The rows come from 4 hidden closed curves, with some noise, and rows from the same curve form a group. Each curve winds through 6 dimensions. The rows are also pushed far along 4 directions, which tell nothing about the answers.
Known rows, each followed by its group:
[  8 -22 -31  -4 -10  12  23  23  13   9  -5 -15  31]	Q82
[ 16 -12   3  -3   9   6  -6  12  14  10 -10  -2 -11]	Q386
[ 26 -30 -37  -4  -5 -13   1   0   8  32   1 -32  24]	Q82
[-24  15  22  -5   2  11   4 -11 -22 -20   0  14 -11]	Q386
[ 21 -35 -13 -24 -15   0  11  54  15  20   1  16  59]	Q23
[  4  -6  -7   7 -19 -11  15  -5   5  -3 -10 -32   6]	Q545
[ -6  -1   9  13  11   9  -3  26  32   5  -6  13 -27]	Q23
[ 10   7 -40  -9 -19  16  -5 -12   7  30   9 -42   5]	Q23
[ 14   3  33 -12  23   9 -26  30  36   4   8  49 -22]	Q23
[-14  28 -21  13 -10 -21   5 -21 -32  -3  -6  -5  13]	Q82
[ 30  -1 -43 -23 -24  -1 -35 -29   9  39  14 -22   3]	Q23
[ 31 -30   7 -12   6 -11 -12 -15  12   0 -22  14 -19]	Q545
[  4  -3  14  10   4   6 -13   8  13   9   1  -4 -24]	Q386
[ -9  15 -27  14 -14  17 -16 -23  19  -1  18 -25 -28]	Q82
[ 10 -17  22 -10  24 -16   6   5 -23   0 -33  13   3]	Q82
[-32  20  -8  16 -10  12  38  21  -5 -12 -17  -8  11]	Q545
[  0  19   0   1  -6  -9   4 -48 -28 -17  -3  -2  -8]	Q386
[ 33 -30  28 -45   3 -40  -3  -7 -13  -1 -46   8  15]	Q82
[ -1   8  16  15   1   5 -17  11  31   2  18 -14 -23]	Q545
[ 11   6 -28   3 -19 -26 -10 -17  15  12  -1 -11   3]	Q23
[-19   5   0  32   7  26   4  39  38   5  14   8 -24]	Q23
[  1  -1 -43  17  -2  15  -8  18  17  31  12 -10   1]	Q82
[-11   4   8  21   3  12  -9 -13   3  -2   3  -8 -40]	Q545
[-10  16 -15  -9 -32  -8 -14 -42  -4   4   3 -34 -15]	Q545
[ 25 -26  24 -16  18  -6 -20  27   6  20   5  32   7]	Q82
[ 38 -38  13 -35  11   6   0  42  17  16  -3  19  35]	Q23
[ 23 -13 -14 -31 -19 -17 -16 -14  -5  22  11 -32  29]	Q545
[-34  15 -19  35  -5  17  16   9  11 -13  19 -11  -3]	Q82
[-14  12   6  38   7  -1  16   0  11 -17  -6  11 -25]	Q545
[-7 -2 -2 -3  7  5  6 37 18 15  8  6 17]	Q23
[ -4 -16   3  22  -4  25  -8  33  36  17  23   8 -21]	Q545
[-48  46  37  35  18 -42  34 -11 -33 -57 -27  47  -9]	Q545
[  7  -5  16   0  28  -2 -10  16   3   5   1  44  -8]	Q386
[-40  21 -11  33  -2  -8  39   2 -17 -19  -1 -23  14]	Q386
[-46  44   4  49   0   3   0 -12  -5  -9  33  -6 -31]	Q386
[-31  30 -19  24 -22 -23   9 -51 -11 -17   0 -65 -17]	Q23
[-12   4  -7  15  -1   7   1 -23  -9  -6  18 -26 -11]	Q82
[-16  10  24  22  21  -8  -1  28  25 -14   8  58 -17]	Q545
[-39  40 -19  21 -21  15  15 -14 -11  -6   4 -38  -9]	Q386
[ -8   1 -13  22   8  -2  30  32 -16 -14  -6  33  39]	Q82
[ 10 -10  34  -2  19 -16   1  43  13   1 -12  57   5]	Q386
[-38  38  16  38  -4 -12 -12 -42   4 -28  20 -21 -53]	Q386
[-23  39  -2  17 -14  -2 -20 -39  -3  -1  29 -52 -28]	Q545
[ 27 -31  34 -47  17  10 -25 -15 -17  -3 -23  16 -18]	Q386
[ 24  -2  -2  -6   8 -12  -7 -16 -20  16 -13   2   0]	Q386
[ -2 -12  10  15   4  -3   4  17  -1   6  15  -8   7]	Q545
[ 22 -23  -7 -12   4  -1 -16   6  26  22  -9 -12 -15]	Q23
[-15  24  11  14 -13   3  -7 -18   6 -13  24  -3 -18]	Q82
[  0  10  27 -16  13 -26  18  10 -12 -20 -27  26  20]	Q23
[-10   0 -42  15 -22  15  10   0  26  10  21 -42   6]	Q82
[ 10 -22  30 -32  17  10  20   7 -32 -21 -35  28  18]	Q386
[ 19  -5 -17  -8 -16 -18 -15 -15   8   9  -9   2  -1]	Q23

New rows, each followed by its group:
[ 22 -12  26 -10  14  -7 -16  28   6  16  -2  40   0]	Q82
[  1   0 -10   2   4  -4 -16  19  13  20   8  23   1]	Q23
[ -9  -1  -6   8 -12  -6  -9  -4   2  -1  -3  -3 -12]	Q23
[  5  15 -24  10 -11 -20  -6 -21   2  15   8 -22   1]	Q386
[  2  -6  24 -10   5  -6   1 -15  -2 -24   4  27  -6]	Q386
[-11 -16 -18  11   8  17  29  39   5  12 -11   7  20]	Q545
[-19  18 -21  18  -4  19  17  19  18   3   3  10  -1]	Q545
[-14  15   3   9  -3 -24  18  19  -4  -9 -20  18  15]	Q82
[-10  19  -4   4 -16   1  -9 -28  -2 -12  15 -28 -11]	Q23
[ -1  12  -4   2 -13   7   1  -7  16  -9  12   5  -6]	Q386
[  2  20 -16  -1  -3  14 -17  11  37  25  11  -2 -19]	Q23
[ -8  13 -54  -3 -19  -4  34   6 -14  18  -6 -28  53]	Q386
[ 16 -33 -20  -7  -6  11  15  27  24  17   3 -16  25]	Q82
[ 14  -9 -17 -18  -9  21 -22  -9  25  15  37   6   0]	Q386
[-34  31 -12  21 -11 -35  30 -28 -44 -28 -42  -6   3]	Q23
[-12  17  -9   3 -18  -7  13 -25 -23 -16   3 -28  13]	Q23
[  6  -7  36  -9  12 -11  16   9 -20 -20 -37   7   2]	Q545
[ 12 -20  53 -19  14   9  -9  37  20 -10   1  51  -7]	Q82
[-11  13 -13  17 -18  10  -7   5   9  17  36 -33   7]	Q545
[-15  15  23 -13   8   5   0  -4 -20 -16  -3  36  -4]	Q386
[ -1  -4  24  -9  -2  -8  21   8 -13 -19  -6   9  21]	Q82
[-23  28   5  30  11  -5   6 -11 -18 -17 -20  21 -26]	Q23
[-29  33  48  16  12  -8  -3  12  -8 -29  -1  31 -20]	Q545
[-25  25  -8  13  -6   4  17 -10  -4 -18  23  16   6]	Q386
[-22  16 -25  21  -4 -17  30  22  -5   5 -21   8  21]	Q23
[-10   1  27  23  10   4 -16  13  16   0  24   5 -26]	Q545
[ -4  10 -13   3   5 -13  -3 -17 -16   0 -23  -9 -10]	Q82
[ 29 -16 -14 -19  -6 -19 -22   0   4  22  -4   3  15]	Q82
[  9  -1  18  -1  -4 -25 -13 -16   9  -6   2 -26 -10]	Q545
[ -5  26 -15  -3  -4 -20  15  -3  -3   3  -9  -3  22]	Q23
[ -4  -5  30  -1  20 -18   2 -16 -26 -34 -21  20 -10]	Q82
[-29  21  27  26   1   3  15 -23 -20 -33   7   5 -22]	Q386
[-25  34 -15  26 -23   0  -4 -16   8 -12  10  -9 -21]	Q23
[ -8   6  21   6  17 -10  -6 -13 -14  -5 -16   2 -26]	Q82
[ 12  -7 -17 -20 -34   1 -33 -31  25  19  41 -35  -6]	Q386
[-19  -2 -17  16 -14  -5  16  20   1   0  -5  -2  15]	Q23
[ -8  26   3   4 -21   0 -14 -32  -3  -3  17 -10 -22]	Q386
[  6  -3   7 -15   7  -9  11 -21 -33 -12 -38  20   0]	Q545
[-21  26 -11   4 -19  -8 -11 -34  -9 -15   6 -23  -9]	Q82
[-6 -4 -5 16 14 -3  3 22  7  8 -6 10 -2]	Q82
[ -7  -5  14   0  -4 -20  -7   6   7 -10 -14  10  -8]	Q23
[  9  -8   1  -1  -2 -27  -6  -8 -10  -7  -8  15  11]	Q23
[ 23 -10  -2 -14   5  14 -22  30  43  28  26  12   3]	Q23
[  7  17  -9  -8 -15 -14 -14 -20   3   7 -13  -8 -12]	Q82
[-34   8  -8  37   5  -9  45  25 -19 -23   9   7  38]	Q82
[  6   0   7 -10   6  -1   3  31  24   8   7  19  16]	Q23
[  3  -1  -9  -3   6 -13  -8  14   3  17  -5  22   9]	Q23
[ -3   3  -9   1   8 -18   9  21  -3   9 -17  28  18]	Q23
[  6 -17 -18  -6  -7  11  -9  13  21  33  12 -28   0]	Q82
[ 17  -6  28 -10   9 -11 -25   9  15  14   5  21 -16]	Q82
[ 15  -5  11  -8   9 -17  -5 -17 -11  -3   7  25   4]	Q386
[-34  30 -31  46 -12  24  19  27  36  -2  20   0  -9]	Q82
[-11  21  -2  16 -21  -8   3 -17  13 -14  -1  -2 -20]	Q545
[-20  19 -33   2 -34 -14  26 -24 -20 -15  -1 -38  32]	Q82
[-14  33  25   5   8 -20 -16 -37 -38 -21 -10  15 -26]	Q82
[ 14  10  -1   2  14  -5 -17 -33 -18   5  -8  -4 -24]	Q386
[-66  64 -22  56  -3  16  46  29 -20  -7   3  -1  10]	Q386
[  4  -5  -3   1  -6 -34   0 -22 -21 -13 -12   3  12]	Q23
[-43  29 -12  30   3  11  22   4   2 -17  13  -7  -5]	Q386
[ 10   2 -10   1  -1  -8  -1  27   4  15  -8  26  18]	Q82
[ 13  -5  23  -1  22  -3 -15   1  -7   1   5  25 -10]	Q545
[-39  27 -24   8 -22 -10  34 -13 -27 -12  -5 -36  30]	Q386
[  7 -15  23   3  15   5  -5   1  -7   0   3   6 -13]	Q386
